The rows of a group lie close to one hidden flat surface of 12 dimensions, which passes through zero. Surfaces can cross.
In the rows, zero is written as 128.
Some rows, each with its group after it:
[139 128 133 134 120 129 116 141 132 131 145 132 137 140 138]
Kal
[150 105 110  77  73 153 233 142 123 117  78  74 118  90  86]
lig
[165 133  92 192 149 150 126 115  91 123 141 207 141 114 136]
Kal
[146 129 136 159 145 151 148 147 131 115 140 126 146 109 111]
lig
[136 125 136 135 148 123  91 149 158 116 153 101 116 127 152]
Kal
[114 146 118 172 177  81 213 129  64 117 115 184 124 114 102]
lig
[127 125 153 127 133 122 165 127 120 145  98 140 139 126 138]
Fozev
[144  97 126 181 172 111 117 162 153 128 158 177 110 109 127]
Fozev
[162 124 114 116  94  61 107 159 121 118 137 184 113 145 148]
Fozev
[102 115 116 112 100 104 121 129 129 134 129 122 175 140  70]
Kal
[ 93 106 154  80 121 136 110 133 130 145 155 151 120 138 161]
tuf
[147 110 170 116  91 112 136 178  80 135 119 127 113 162 134]
tuf
[101 151 136 129 131 135 155 162  91 139 124 186 177 132 100]
tuf
[ 84 125  33 118 132 150 112  91 119 121  85 132 125 101 105]
Fozev
[105 114 145 108 120 123 146 105 120 151 108 114 134 134 105]
Kal
[115 133 131 106 157 121  85  80  63 112 181 135 100 130 173]
tuf
[129 102 145 150 139 116 125 137 163  82 145 161 117 102 148]
Fozev
[126 168 155 122 139 141  83 116 133  84 113 216  87 102 134]
lig
[171 165 186 130  97 152  71  48 189 120 126 177 109 129  98]
lig
[130 125 159 128 110  97 127 160 128 119 153 121 146 157 144]
Fozev
[122 126 104 161 121 131 121 113  90 137 121 130  73 165 123]
lig
[164 140 165 158 166 123 129  94  95 150 113 113  79 135 124]
Fozev
[110  99 100  87 100 128 178  85 134 120 140 111  99 113 103]
lig
[126 146 130 115 116  83 119 104 118 162 113 105 135 161 107]
Fozev
[155  71 110 132 123 139 123 154 177 138  98 139 140  84  99]
Fozev
[134  97 150 116 152 119 140 124 130 175 140  89 111 129 126]
tuf
[110 125 128 147 157 117 126 146 136 166  96 165  84 134 109]
tuf
[141 211 164 110 133 167  93 171 158 119 144 133 148 125 113]
lig
[103 142  49  87 101  72 142 134  93  85 129  58 120 136 149]
tuf
[161 151 139 132 141  69  82 119 110 111 127 108  88 141 129]
tuf
[159 105 155 130 156 125 125 122  85 123 151 134 150 100 149]
tuf
[102 108 102 108 121 112 123 205  79 131 129 139 117 136 124]
Kal
[104 118  94 154 117 122 126 139 120 101 175 122 100 156 142]
Fozev
[166 132 195 135 162  70 130  56 166  91  69 186 130  71 155]
Fozev
[158 118 167 144 138  98 153  90 158 118 120 169 163  96  85]
lig
[145 116 171 126 141 145 141 100 149 133 113 132 104 106 123]
Fozev
[181 136 164 144  86 166 146 124 104 121 105 199  82 135 134]
lig
[116 152 123 102 112 103 137 164 109 131 191 111 124 166 133]
lig
[101 120 104 173 129 136 146 112  91 169 104  43 101 189  96]
lig
[130 120  96 169 196  89  96 106 124 111 140  79 126 106 126]
tuf
[157  88 190 151 132 134  92  55  79  87 118 171 101 120 215]
Kal
[181 148 123 159 115 119 143 131 109 114 104 102 111 135 105]
tuf
[165 103 112 179 132 177 124 163 122  97 169  23 107 128 106]
Kal
[121  84  83 126 136 105 124 188 112 137 145  97 121 134 170]
tuf
[106 131 192 141  90  91 194 129 150 120 193 122 132 200 171]
Fozev
[ 67 135  65 109 132  86 125 142 108 142  97 167 101 144 148]
Kal
[ 84 113 112 130 178 132  90 100 165 115 179 128 154 101 140]
lig
[153  80 165 132 138 165 146 158  89 167 139 114 108 125 119]
Kal
[124 120 138 141 197 132  98 128 157 185 155 180  80 118 144]
Kal
[129 137 109 189 160 100 122 151 115 127 127 111 151 144 127]
Kal
[166 162 165 147  98 137 130 106 156  94 148 107 149 149 145]
Kal
[144 156 125 192 146 122 115  83 129 111 113  85 130 144  96]
tuf
[ 82 109  93 130 130 185 130 131 151 181 132 167  76 150 155]
tuf
[134 158 155 116 110 143 160 122 112 111  93 115 115 134 152]
lig
[120 129  67 161 145 163 173 132  87 133  91 131 155 118 181]
Fozev
[141 152 122 145 117 130 161 122 116  92 109 141 104 120 127]
Kal

New rows, each followed by its group:
[107 119 151 162 147  86  84 138 149 154 105  94  32 177 115]
tuf
[169  95 200 117 151 133 141 174  91 108 108 157 150  64 109]
Kal
[ 84 108 108 161 145  73 163 119 153 100 104 137 174 115  96]
Fozev
[144 129  76 113 104 155 104 113 105 105  81  98 143 107 154]
Fozev
[129  59  98  82 101 184  99 101 106 137 145 163  59  99 147]
Kal
[133 132  83 105 102 181 108 114  97 126 124 108  81 129 132]
Fozev
[126 148  87 155 165 117 120 146 110 168 174 188  97 144 117]
Fozev
[125 166 130  91 103 166 152 123 111  70 123 106 126 107 147]
Kal
[114 102 160 107 138 197 131  81 141 171 106  76  62 117  60]
Fozev
[175 174 125 110  86  42 124 178 102 109 162 121 134 171 139]
lig
[115 148 143  85 128 124  75 107 152 127 109  89 181 109  82]
Fozev
[132 128 134 106  80  60 138 109 134 147 107  88 131 164  48]
Fozev
[146 146 185 133 191 134 141 155 142 143 138 148 150  80  80]
Kal
[124 160 110 150 135 107 112 131 114 155 137  94 116 174 107]
tuf
[157 112  93 115  96 142  87 128 134 154 103 116 116 141 165]
lig
[122 119 132 142 153 120  80  99 156 150 105 136 155 123 143]
lig
[113 109 120 110 125  59 126 163 121 134 115  98 146 137 104]
lig
[146 118 160  71 138  82 167 141 132 218 100 128 134 132 121]
tuf
[150 165  62 155 139 102 150 134 103  66 106 193 143  79 118]
Fozev
[136 147 107 153 146 127 134 168  99 107 126 126 149 122 141]
Kal
[117 140 167  55  92 116 147  46 137 117  92 139 135 111 151]
tuf
[110 137 120 156 137 111 155 122 119 110 152 152 113 144 151]
Fozev
[121 137  86 185 154 165 131 165 127 170 131 156  99 150 109]
tuf
[168 194 129 120 164 156  89 176  80 146 162 140 117 114  74]
Fozev
[140 136  99 126 129 123 154 177 117 108 102 139 121 100 113]
Kal
[ 82 123 117  99 115 122 148 104 102 125 103 118 119 131 107]
Kal
[155 138 106 194 101  82 135 143  85 103  97 155 123 185 209]
Kal
[101 166 157 151 139  62 153 137 150 115  95  74 124 163 125]
Kal
[ 80 135 126 152 136 117  89 161 140  97 130 160 129 138 118]
tuf
[138 138 167 109 109 134 138 134 136 123 173 138 140 141 144]
lig
[128 154 135 110 118 102 146 111 133 161 150 154 130 147  83]
lig
[134 117 101 146 111 156 160 123 189 139 154 113 174 126 116]
Fozev
[160 145 142 125 102 172 139 159 108 152 158 168 164 142 129]
tuf
[108 180 121 148 164 115 112 106 174 137 147 141 129 138 135]
Kal
[122 119 154 144 173 148 126  77 145 185 138  92 161 133 115]
Kal
[148 105 195 154 123 128 102 106 181 110 111 106 141 123 122]
tuf
[114 144 119 108 146 108 125 157 139 130 139 154 127 112 103]
tuf
[ 82 152 106 152 174  98  88 150  96 193 132 152 132 179 121]
lig
[131 155 124 135 168 137 129 125 126 150 123 133 180 114 147]
Kal
[ 85 106 161 128 113 109 138 110  91 163  87 105  75 185 138]
tuf
[117 123 111 100  95 109 123 152  77  68 111 151 169 102 116]
Kal
[119 150 149 106 106  64 118 134 134  97  89 139 187 131 153]
Kal
[112 116 214 142 136  82 136  35 152 156  81 122 169 155 149]
lig
[132 209 117 155 187  96 127 128 118  69 141 144 150  97 140]
lig
[159 124 170 139  89 108 165 177 117 138 122 141 113 162 117]
Kal
[ 89 113 116 160 116 142 118  82  60  75 159 122 126 142  82]
Kal
[123 100  97 152 143 128 144 182  90 121 148 192  98 108  95]
lig
[219 183 162 138 155 114 103  89 135 151 114 125 147 105  91]
Fozev
[ 81 128 137  98 108  89 118 151 106 107 124  64  98 162 125]
lig
[ 99  88 114 122 152 156 120 157 129 139 182 123 105 121 146]
tuf
[119 133 148 127 134  88 127  90 118 120 152 161 125 147 176]
lig
[105 144 126 107 154 114 140  67 145 122 134 152 146 106 167]
lig
[158 117  97 154 117 141 116 194  54 123  81 167  87 143 209]
lig
